The first 9 rows are patterns. Each new row is the sum of 2 different patterns, raised or lowered, with some noise. Before adding, each is slid sideways (what falls off one end comes back at the other), maybe read backwards, and multiplied by a number that may be negative. Names go in the order of the patterns.
Known rows, each followed by the names of its patterns:
[ 1.39  2.01  0.51  3.17  0.49  1.32 -0.44 -2.89 -0.72 -1.37  0.01 -1.00
  1.64  0.50 -0.46 -2.69  0.26  2.99 -1.68 -2.51  3.14 -2.11 -3.23 -0.44
 -0.34 -1.27 -1.78 -1.08 -1.73 -0.07 -0.68]  guze
[ 0.63  0.69 -0.58 -2.45 -0.53 -0.31 -0.26 -2.64 -0.63  2.07 -2.90  2.13
 -1.31  3.15 -2.88 -0.17  2.09 -0.41 -2.66  2.83 -0.41  1.37 -1.54  1.70
 -0.99  2.40  2.22 -1.53 -1.02 -1.20  3.12]  Pezir
[ 2.61  2.54  0.96  2.61 -1.37  1.35 -3.07  1.06 -1.00  2.74  0.07 -0.57
  1.08  2.64 -0.88  2.25 -1.28  3.21  2.00 -1.93 -0.60 -0.31 -1.14 -1.87
 -1.45  3.29  0.83 -0.20  1.79 -2.32 -2.38]  sig
[ 2.66  3.26  1.76  2.27  0.09  2.61  1.20  1.94  1.77  3.30  0.95 -3.22
 -0.80  2.70 -2.50 -3.05 -0.22 -3.10 -0.67  2.47  1.30  1.21  2.22  3.03
  1.71  0.11  0.59  2.07 -2.85 -2.86 -2.05]  bef
[-3.30  1.25 -0.49 -2.37 -1.14 -2.01  2.36  1.83 -0.75 -1.69  1.91 -0.69
  2.26  2.43 -0.73  3.06 -0.81 -0.92  2.79  3.01  2.19 -0.79 -2.37 -1.44
  0.15 -0.53  0.25 -1.42 -0.79 -0.07 -0.03]  nisa
[ 0.01  2.27  2.15 -3.15  3.18 -2.51  2.24  1.48 -0.12 -2.67 -0.70 -3.01
  3.03  0.55 -1.18 -2.15  2.99  2.16  0.24  1.99  2.95  2.92  3.29  1.30
  1.99 -2.51 -2.29  2.11 -1.35  0.89 -0.99]  Fip
[-1.99 -2.75  1.65 -0.54 -2.78  2.33 -2.99  1.48  2.70 -1.88  2.91  2.08
 -0.72  3.32  2.81 -0.04 -0.09 -2.10 -3.09  3.24 -1.66 -0.99 -3.16  2.43
  2.68 -0.26  1.55 -1.97  1.38  3.03 -1.25]  minu
[ 1.56  2.69 -2.57 -1.67 -1.28  2.80 -3.23 -0.44 -0.37  1.23  1.44 -1.22
 -3.33  1.10 -1.48  0.97 -1.05 -1.05 -1.49  1.56 -1.66  0.27 -1.27 -2.31
  0.07  1.16  1.90  2.35 -0.65 -2.16 -2.31]  zoda
[ 2.96 -2.29  1.79  2.23 -0.87 -0.27 -1.60  1.74  1.84 -0.97  3.34  0.78
 -2.84  1.80  2.96  0.27  0.40 -2.79  3.12 -0.63  1.04  1.22 -1.00 -0.89
 -2.46 -1.92 -3.07 -1.67 -3.07 -0.63  2.29]  tud

New rows. What belongs after each?
[ 2.69  2.55  0.29  2.26  0.77  6.55  2.25  2.37  4.84  1.77  1.08  3.31
 -1.28 -0.91  2.32 -0.23  5.67  4.17 -0.54  1.19  1.38  6.31 -0.34 -2.38
  2.78 -0.48  2.15  2.24  0.02  3.52  1.76]  minu tud
[-2.97 -0.74 -5.30 -4.08 -0.84  0.12 -1.54 -2.75 -1.26  3.65 -0.36 -4.29
 -5.45  0.07 -1.19 -2.67 -4.55 -2.28 -0.27 -0.53 -2.46 -1.55 -0.24 -1.16
 -2.68 -0.17  2.74 -1.76  0.79 -1.20 -1.93]  bef zoda
[-2.40 -1.61 -0.61  1.57 -5.49 -5.60 -4.40 -5.53 -3.55 -5.09 -7.95 -1.90
  1.45  2.75 -6.12 -0.39  2.17 -5.32  0.18 -5.22 -3.23  0.97 -5.85 -1.09
 -0.90 -7.97 -3.23  0.34 -2.04 -0.18 -2.15]  minu tud
[-1.30 -3.44 -1.20 -1.67  0.42  0.40 -4.80  2.32 -3.74 -1.49 -3.83  3.27
 -2.46 -3.62 -1.31 -2.09 -2.04  2.90 -1.63  0.63 -5.81 -0.55 -1.77 -4.99
 -0.39 -2.82 -2.69 -4.49 -1.09 -2.16 -0.09]  Pezir zoda
[ 1.06 -0.09 -2.23  2.04  1.59 -3.13 -2.31 -0.48 -1.96 -2.67 -0.42 -1.98
 -3.81 -0.66  4.17  1.98  1.62 -3.73  4.01 -1.50  3.44 -0.43  0.97 -1.91
  2.11 -1.97  5.13 -2.54 -0.09 -0.71  3.64]  sig Fip
[-4.61 -4.53 -2.45 -0.81 -3.67  0.45  0.48 -2.88 -1.60 -3.70  0.35  0.78
 -3.18 -4.66  1.43 -1.55 -3.78 -3.77  1.31 -3.45  0.17 -0.62  1.35  0.91
 -3.44 -4.68 -0.26 -3.78 -3.30  0.32 -6.30]  guze sig
[ 1.04 -4.25 -3.05 -2.86  2.02 -3.17 -1.37 -3.52 -2.32 -0.31  1.73 -2.21
  0.75 -0.72 -7.49 -3.99 -3.72  0.48 -1.71 -1.85  0.96 -1.38 -3.20 -0.29
 -3.07  0.68 -5.49 -6.54 -2.34 -5.59 -7.46]  sig bef
[-2.48 -1.24  0.97 -2.89 -0.48 -6.54 -5.51 -3.45 -7.49 -2.52 -2.73 -8.42
 -4.42  0.13 -1.26  1.03  1.08 -3.72 -1.13  0.01  1.72 -2.40 -3.13 -4.15
 -6.59 -3.22 -2.30 -5.10 -1.52  0.60  2.32]  bef minu
[-4.84  0.22  1.17 -3.15  3.98  1.89 -5.32 -1.30  1.10 -2.78  0.69 -4.15
  4.60 -2.21  1.02 -1.97 -1.65 -0.90 -3.83 -4.61 -2.82 -3.99 -2.46 -4.05
 -0.46  3.29 -2.29  1.00  2.13  0.01  0.17]  sig tud
[ 2.55  3.51  4.06 -3.65  4.08  1.90  3.68 -1.88 -2.37  1.75  1.74  1.63
  0.56 -2.26  2.43  3.06  3.90 -1.46  2.30  2.90 -0.30  4.65 -0.39 -2.23
  1.14 -3.15 -0.56  2.70 -0.38 -2.50 -0.81]  minu zoda
[ 0.05  0.07  1.46  2.13  0.05  2.34 -1.27  2.53  2.68  5.74 -0.47  5.60
  4.53  1.28  2.76  2.47  3.53  5.52  0.62  7.43  4.36 -1.44  3.71  4.86
  1.88  1.67 -1.13  7.19  2.23  3.19  4.60]  sig tud
[-5.39 -4.07 -4.73 -4.48 -2.90 -1.30 -1.39 -3.28 -2.22 -1.67 -0.02 -2.74
 -2.75 -1.43  0.15 -1.64 -4.51 -0.60  0.11 -3.25 -0.96  0.96 -0.41 -1.22
  0.07 -1.89 -2.24 -0.35 -1.14 -2.66 -3.01]  guze nisa
[-2.27  1.27  1.15 -3.63 -0.46  0.19 -3.20 -0.24  3.66 -2.24 -3.62 -2.93
 -0.68  1.75 -4.28 -0.58 -1.75 -1.81 -4.08 -0.71 -0.01 -0.15  0.61 -2.36
  0.14  2.35  1.45  1.83 -2.90 -2.09  0.65]  guze nisa
[-8.14 -1.67 -3.70 -1.61  2.72 -3.62 -4.28 -3.84 -0.63 -2.76 -6.70  1.97
 -1.81 -2.81 -3.69 -0.78 -0.19 -3.90 -2.94 -0.10 -3.00 -3.26 -3.21 -4.26
 -3.18 -3.21 -2.74 -4.00  1.02  0.69 -3.86]  Pezir sig
[ 0.56 -4.02 -0.57 -1.17 -1.41 -1.33 -4.80  2.48  0.02 -2.04 -4.86 -5.16
 -4.89 -3.88 -4.25 -4.59 -3.30  0.33 -3.16 -1.11 -0.51 -2.15 -3.75 -2.03
  1.73 -0.97 -6.22  0.43  0.23 -1.91 -1.68]  Pezir tud
[ 1.07  0.29 -2.17  2.37  3.57 -1.23 -0.79  0.16  1.53 -1.12  1.41 -1.09
 -0.25  1.57 -0.61  1.35  1.22  5.92  5.07  0.33  0.36  2.32 -1.68  3.91
  1.97 -1.20  4.02 -2.23 -0.52  4.72  1.99]  nisa minu
[ 1.82  1.00 -1.90  1.17  2.80  2.23 -0.80  0.66  3.31 -0.34  1.29 -0.60
  1.73 -0.76 -1.65  0.19 -3.55 -1.43  0.32  0.31  1.14 -0.97  4.62  2.41
  4.14  2.06  0.31 -0.15  5.53  0.81 -0.02]  guze Fip
[ 3.55  0.98  3.82  1.41  3.33 -1.09  0.63  5.43  3.90 -0.74  3.45  1.05
  5.14  1.02  4.01  0.37  2.78  2.86  3.94  6.14  3.65  3.59  1.79  2.38
  3.28  2.50  2.16  2.71 -1.06  2.94  4.34]  zoda tud
[-6.46 -2.64 -0.28  0.03 -5.62 -3.88 -6.17 -2.32 -0.19 -6.73 -4.98 -7.63
 -7.05 -8.28 -5.31 -0.26 -4.21 -7.80  1.47  1.01 -3.10 -3.13  0.88 -3.96
 -1.07 -3.41 -5.96 -7.33 -1.54 -5.90 -0.22]  bef Fip
[ 1.77  3.97  0.44  6.56  2.43 -0.21  4.86  1.18  1.45 -0.44 -1.66  1.18
  1.19  2.83  0.41  1.87  2.54  2.21  6.79  2.33 -2.44  0.86 -2.07 -1.68
  2.46 -3.06 -1.54  0.27  0.59  0.99  3.74]  bef minu
[-1.47  2.80  3.22  1.51  2.21 -0.71  0.05  0.86 -3.25 -4.23  2.96 -3.27
 -2.63  2.49 -1.42  3.05 -0.96 -2.55  2.39 -1.36  0.14  0.19 -2.52 -1.06
 -1.33 -0.20  0.11 -4.08  2.48 -0.36  0.11]  minu tud
[-2.50 -2.51 -1.05  1.04 -0.48 -5.48 -3.04 -3.95  0.23 -1.98 -2.06 -3.72
 -5.88  1.29 -1.82 -3.02 -4.09  1.76 -0.22 -3.14 -3.01 -2.02 -2.79  2.53
 -4.51 -2.69 -2.02 -3.34 -2.72 -0.64 -6.00]  minu zoda
[ 3.73 -3.21  0.21  3.67 -0.89 -3.46  0.58 -1.62  4.39 -0.34 -1.81 -0.28
  0.30  1.78  3.21  0.75  0.55  2.66  3.04  3.88 -0.42 -0.88 -2.11  1.33
  0.28  2.09  1.75  2.14  5.01  3.62  0.60]  Fip tud
[ 2.49 -0.71 -1.65 -3.87 -4.19  2.36 -3.13  0.44 -0.72 -5.39 -4.01 -3.19
 -0.44 -1.19 -0.29  0.61 -2.86  0.72 -0.93  2.39 -3.30 -1.15  3.64 -2.43
 -2.75  3.37 -0.31  1.92 -4.33 -1.18 -1.22]  Pezir nisa
[-0.69 -2.62 -5.98 -2.38 -7.09 -4.98 -1.54 -3.68 -1.96 -0.85 -2.52 -2.38
 -2.30 -2.72 -3.73 -4.99 -4.64 -5.81  0.84 -0.87 -0.94 -5.81 -4.97  1.54
 -4.16 -3.41 -0.46 -4.89 -2.67 -3.29 -3.50]  nisa tud
[ 2.67  2.97  2.92 -0.68  0.89  2.57 -1.58 -0.05  5.54  1.45 -2.41 -0.87
  3.10  1.69  0.98 -1.39  2.31  1.87  1.32  1.72  2.13  2.84  6.64  1.13
  3.65  0.53 -0.11  1.72  1.50  0.44  1.93]  guze zoda
[-2.11 -1.33 -0.25 -0.84  0.37  5.00 -2.48 -2.27 -2.86 -3.56  4.01 -1.43
  0.93  0.00  0.11 -3.68  1.69  1.10  0.11 -3.94 -0.09 -0.01 -0.60 -4.52
 -1.07  4.67  2.30  3.05  3.09  4.31  2.56]  sig tud
[-2.40  3.30 -1.94  6.10  0.68 -1.57  0.73 -0.07 -3.88  4.92 -0.59  5.08
 -1.24  3.37 -2.31  3.29  3.67 -1.39 -2.20  0.65  1.91  2.66 -1.16 -1.35
  0.46  0.93  1.03  1.84  0.19  1.81  0.13]  Pezir sig
[ 2.97  0.64  0.88  1.43  1.84 -2.54 -1.46  3.50  6.82  4.92  4.68  4.36
  4.08  3.99  3.81  1.20  1.34  5.43 -1.39  4.94  3.76  2.79  1.28 -1.15
  3.30  2.29  0.58  1.58  1.20 -1.09  1.58]  nisa tud
[ 3.20  1.19  4.72  0.46  3.24  1.51  1.02  0.23 -1.68  0.35 -3.11 -1.42
  3.47  0.73  0.76  0.78  2.66  1.17  4.08  3.56  2.19  2.18  1.51  3.15
  2.97  4.98 -2.68 -1.60  0.31  2.23 -0.76]  Pezir bef
[ 4.69  2.91  0.82 -0.30  0.41 -2.97  3.70  0.21  0.91  3.25 -3.67 -2.13
  0.92 -2.25  0.32 -0.08  2.13 -0.75  2.23  3.54  0.55 -1.30  1.97  6.18
  1.63  3.20  0.13  3.24 -2.62  2.06 -0.55]  sig nisa
[ 1.96  2.22  0.14  1.52 -1.00  1.98  0.54 -0.17 -3.21  2.12 -0.12  4.33
  3.51  0.89  3.82 -0.39  0.97  0.81 -0.80  1.76  2.51  0.87 -1.36 -1.73
  1.40  1.56  0.93  1.35  3.77  1.52  1.27]  sig minu
[-5.63 -1.75 -6.50 -3.35 -5.03 -4.69 -2.35  0.51 -1.88 -2.04 -2.67 -4.48
 -5.81 -5.35 -4.71 -1.46 -6.92 -4.17 -1.26  1.61 -5.38 -2.09  0.94 -3.49
 -1.93 -2.61 -5.58 -7.06 -4.71 -2.77 -2.96]  bef zoda
[-2.93 -4.27 -5.78 -2.39  0.72 -5.81 -0.61 -4.53 -0.35 -3.96 -2.06 -3.01
 -2.09 -4.95 -0.32 -1.54 -2.36 -4.89 -3.50 -5.56 -1.09 -0.03 -2.36 -4.77
 -5.88  1.02 -1.48 -1.71 -5.68 -2.07 -3.09]  Pezir zoda
[ 3.51 -2.44  0.66 -0.90 -4.00  2.78 -5.23 -4.82  1.79 -2.09  0.45  2.13
  2.21  2.81  1.89 -1.25  3.38 -2.16  0.49 -2.20  0.11 -3.43 -2.66 -1.90
 -2.01 -1.61  2.35 -1.77  4.61 -5.23  1.68]  Fip minu
[ 2.51  1.12  1.33  3.84  0.44  3.27 -1.80  2.19  4.28  0.49  1.39  4.23
 -1.58  4.21  1.20  3.03  1.08 -2.62  3.26  0.86  1.62  0.24  0.24  1.37
  0.10  2.57 -1.66 -0.54 -1.92  2.58  4.71]  Pezir tud
[-3.36  5.92  2.70 -1.60 -3.05  6.10  4.61  3.93  3.77  2.88  7.38  4.55
  2.61  4.03  0.33 -1.14  3.86 -0.02  3.66  2.69  2.22  1.23  0.41 -4.41
  5.18 -0.34  0.32  3.45 -1.06 -3.43  1.38]  nisa Fip
[ 1.02 -6.66 -2.54  0.56 -1.71 -7.27 -6.31 -3.42 -3.59 -4.43  1.28 -7.94
  1.09 -2.68 -3.07  1.81 -0.74 -4.46  1.08 -1.27 -1.32 -4.83 -7.03 -4.35
  1.22 -1.96 -1.60 -3.67  1.02 -0.08 -1.45]  Fip minu
[-3.44 -4.02 -0.35 -2.04 -0.34 -0.54 -4.16 -1.57 -0.37 -0.80 -1.23 -1.19
 -0.60 -1.76 -2.77 -1.57 -0.02  2.13 -0.66  1.58 -0.69  1.22 -0.32 -1.69
 -4.07  1.25 -2.61 -1.90  0.70 -1.17 -1.09]  zoda tud
[ 4.18  4.73 -0.89  1.96  4.72 -1.53  4.87  3.37  3.93 -0.88 -0.19  0.54
 -0.33  5.59  5.06  3.07  2.94  0.13 -1.52  0.57  3.57  1.30  1.11  3.57
  4.13  1.91  0.00  4.97  1.19  3.31 -0.01]  guze sig
[ 0.11  1.72 -6.44 -1.03 -0.40 -3.79 -4.02 -3.01 -2.11 -2.00 -2.30 -1.21
 -1.98 -3.31 -6.27 -6.31  1.16 -1.07 -1.31 -3.31 -2.66 -1.20 -4.85 -5.76
 -3.35 -5.33 -3.76 -2.25 -2.90 -1.64 -2.18]  bef tud
[ 2.24  0.96  1.53  3.94  2.32  2.80  2.86  2.93 -0.06  4.30  2.34  2.10
  2.29  1.38  6.90  4.58  1.26  3.88  3.02  1.67  3.10 -1.03  5.95  0.80
  2.45  2.62  2.36  0.69  1.36 -1.51 -0.93]  zoda tud
[-1.72 -5.71 -4.16 -1.26 -4.16 -0.47 -1.42 -4.57 -5.79 -0.85 -0.81 -1.30
 -3.22 -3.26 -2.09 -3.54  0.67 -4.01 -1.18  0.69 -0.52 -3.60  2.25 -3.02
 -2.26 -6.78  0.89 -4.18 -6.06 -2.13 -2.44]  Pezir tud
[ 2.89  2.07 -3.12  4.41  4.15  0.01  1.97  1.54  4.40  4.70  0.75  5.00
 -0.80 -3.70  3.73  1.94  1.36  0.00 -1.86  4.88  1.60 -1.08  4.26 -2.41
  1.49 -0.37 -1.20 -4.19 -1.46 -4.49  2.37]  Fip tud
[ 5.05  1.04  3.61  1.75  3.64  4.34  1.79 -1.68  6.03 -2.02  1.86  2.94
 -0.34 -1.20  2.49 -0.38  5.17  3.46  2.34  0.64  4.39  4.03  3.15  1.74
  2.61  3.00  6.30  4.70  4.46  0.79 -0.44]  bef Fip
[-2.70  4.41  1.49  2.72 -2.58  1.79  4.63  2.80  2.84 -1.52  0.78  2.50
  0.48  1.78  0.54  2.22  2.10 -1.52  3.85  0.38  3.05  2.23  1.38  2.58
  5.18  1.87  2.40  2.26  1.66  1.62  2.48]  minu zoda
[ 2.51 -1.02 -2.45  0.33  0.03  2.23 -2.69  3.15 -0.21 -3.97  0.66  1.66
 -0.49 -1.57 -2.66  2.19 -0.39  2.22 -0.23 -1.68 -1.95 -0.82 -0.25 -3.13
 -0.39 -3.52  0.08  0.95  3.44 -3.62  0.69]  Pezir tud
[-0.21  7.03  1.59 -0.79  1.39  4.23  2.72  2.97  2.52  0.93  5.17  2.63
  4.60  5.42  4.58  5.97  3.96  4.26  3.73  2.00  3.04  0.60  1.24  0.62
  5.30  4.18  0.94  1.33  2.00  4.57  2.07]  guze nisa
[-4.57 -2.44 -4.47 -5.11 -2.99 -6.88 -5.22 -2.17 -2.51 -2.09 -4.87  1.76
 -0.77  1.44 -1.17 -3.29 -3.95  2.69 -3.27 -2.33 -1.98 -2.89 -5.03 -1.56
 -0.82 -0.75 -4.63 -1.72  0.75 -4.15 -2.23]  guze Fip
[-1.28  0.75 -3.76 -3.90 -1.51  2.29 -0.69 -2.93 -0.20 -0.55  1.60  2.54
 -2.00 -4.49 -4.30  0.52 -2.82 -1.87 -0.21 -4.36 -0.60  1.93 -3.71  2.34
 -1.93 -2.55  2.88  2.26 -1.41 -1.39 -5.27]  minu zoda
[ 4.00  5.30 -2.55 -2.24  3.51  2.14  1.28  1.33  0.05 -3.12  5.10 -0.81
  0.65  2.91  1.77 -3.96  1.00  0.69  6.83  1.38  2.25  4.80  1.83  3.65
  3.14  4.21  2.43  4.47  0.03 -0.48  5.50]  Pezir nisa
[-1.93  2.34  2.49  0.92  1.36  0.29 -5.13 -4.11 -0.91 -4.18 -3.07 -3.65
 -1.77 -0.42 -1.50 -2.00  2.69 -2.25 -1.83 -2.77 -2.89 -5.20 -2.27 -5.65
 -0.23 -2.63 -3.65 -5.49 -0.12  2.14 -0.93]  bef Fip
[-1.34 -6.80 -4.20 -2.69  0.47 -6.18 -3.30 -5.77 -2.28 -4.11 -2.30 -1.99
 -4.31 -2.17 -4.28 -5.00  0.06 -3.56 -1.86 -3.44 -1.65 -3.59 -3.31 -1.78
 -4.33 -2.73 -7.18 -0.44 -1.82 -2.96 -0.60]  Pezir zoda
[-2.79  3.84  3.44 -1.12  3.78  1.01  0.72  4.60  3.29  3.14 -3.15 -4.48
 -0.39 -1.48 -0.21 -1.00 -1.98  0.50  1.12 -3.05 -1.43 -1.30  0.60 -1.74
 -1.70 -4.45  1.23 -1.13  1.24 -1.80  0.29]  nisa Fip
[ 4.00 -1.67  0.44  3.85 -3.01 -5.12  0.48 -0.69  1.04  1.55 -2.30 -3.70
 -2.49 -3.27 -1.81 -1.72  1.45  4.74 -1.71  2.87 -0.70  1.17  0.29 -2.70
 -1.54  0.64 -2.81 -0.22 -4.15 -1.88 -3.79]  guze sig
[ 1.81  2.93  4.85  3.23  5.31  2.39  5.97  4.31 -0.73 -0.94  2.12 -0.88
 -1.27  1.73  2.38  2.37 -0.84  1.87  3.70 -0.72 -0.06  6.24  1.34  1.41
  2.03  1.09  3.23  1.31  1.03  3.30  0.04]  Fip tud
[ 0.19  0.76  1.69  3.53  0.17  3.93  2.09  5.75  2.51  4.01  6.30  2.88
  0.54  0.46  5.68  1.28 -0.04  2.11 -0.32  4.17  1.78  2.21  0.86 -2.16
  2.24  2.60  2.09 -1.30  2.32 -0.76  6.30]  Pezir tud
[-1.22 -3.00 -2.68 -2.35 -0.62 -0.66  1.87  1.54 -1.38  3.71  2.81 -1.44
 -1.04  4.24 -0.42 -2.34 -2.17 -2.24 -0.32 -0.13 -0.62 -0.95 -1.93 -1.99
 -1.31  2.48  1.32  3.18 -1.62  0.13  1.36]  bef zoda
[-2.39  2.95  3.22  6.36  0.96  2.03  1.21  0.43  0.27  2.45  3.29  1.63
 -0.27  2.21  2.24  2.34  4.86 -2.42  0.03  2.58  5.61  2.21  2.01 -1.63
  2.96  0.27  0.03 -0.79  2.69  3.08  1.38]  Pezir zoda
[-2.93 -2.96 -3.91 -0.31  1.91 -4.91  1.55 -3.09 -0.04  0.80 -2.19 -1.65
 -0.70 -0.62 -4.23 -2.18 -0.13 -3.53 -0.45  1.25 -3.08 -1.65 -0.97 -5.00
  0.00 -1.46 -2.27  2.06 -5.06 -0.88 -0.54]  Fip minu
[2.84 6.02 3.04 6.32 0.66 2.89 3.17 4.31 2.56 2.19 2.93 3.93 2.40 7.25
 1.27 5.19 2.98 3.31 4.80 0.51 1.34 4.20 1.28 0.36 3.30 1.80 1.96 5.51
 2.55 3.77 4.16]  Pezir minu
[-0.28 -3.94 -3.03 -4.47 -1.33 -2.03 -4.67 -4.42 -1.21 -1.58 -4.09  0.10
 -4.81 -0.23 -5.65 -1.50  0.12 -4.35 -3.01  0.99 -3.33 -3.50 -4.90 -3.11
 -4.75 -2.34 -1.61 -4.51 -2.74 -3.19 -0.67]  Pezir tud
[ 1.51  1.22  3.01  0.62  0.83  3.78  4.48  2.52  1.26  6.37  1.03  1.99
 -0.21  1.99  0.37  4.08  0.22  6.45  1.48  0.63  2.56  4.32  0.64  0.82
 -0.14  1.64  2.25  1.92  0.18 -3.17 -0.08]  bef Fip
[ 1.69  2.70  4.71  2.99 -2.30  0.09 -0.62  0.33  3.93  4.34 -2.67 -2.77
  0.99 -2.33  3.52 -0.92  4.31 -1.66  3.95 -1.04 -0.15  1.87  2.02 -3.27
  2.81 -2.28  4.34 -3.13 -0.24  4.94  1.93]  Pezir sig
[ 5.15 -0.18  2.11  1.67  1.15  1.87  3.06  0.01  1.96  0.61 -2.94  4.08
  2.77  1.07  2.67  5.17 -0.03  1.72  3.24  2.16  0.64  3.84 -0.08  3.27
 -1.95 -1.61  2.57 -0.64  1.42  1.31  3.28]  guze sig
[ 2.73  3.08 -1.53  0.82  2.94 -2.07  2.42  5.02  2.66  2.46  3.68  4.34
  3.29  2.61  2.06  3.28 -0.98 -1.32  0.26  1.46  3.35  1.76  3.15  3.43
  3.54  3.05  2.62  3.32  2.72  1.93 -0.07]  guze bef
[ 1.61  2.48  0.85  0.64  3.78 -0.32 -0.04  1.43  1.15 -2.18 -2.00  1.75
  1.01  1.88  2.75  2.61  1.89  3.64  3.62  2.40  1.44  4.02  1.78  0.00
  1.10  0.91  4.23  1.65  1.06  3.13  2.52]  bef nisa
[-1.91 -0.13 -1.65 -2.36  1.11 -3.89 -3.62  2.11 -0.48 -0.12 -2.92 -2.44
  1.02 -3.48 -2.51 -3.28  1.08 -1.06 -3.11 -2.34 -1.12  3.00  0.07 -0.41
 -1.79 -1.58 -0.54 -1.43 -1.43 -0.27 -1.52]  Pezir zoda
[-0.10  3.35 -0.40  2.84 -0.76  0.11 -1.06  1.01  1.74  2.76  0.87  1.63
  1.60 -3.34  0.49  2.63  2.79 -0.33  1.74  0.42 -2.44 -1.25 -0.52 -0.37
  1.94 -3.22 -2.27 -0.40  1.27  0.28  2.53]  sig nisa
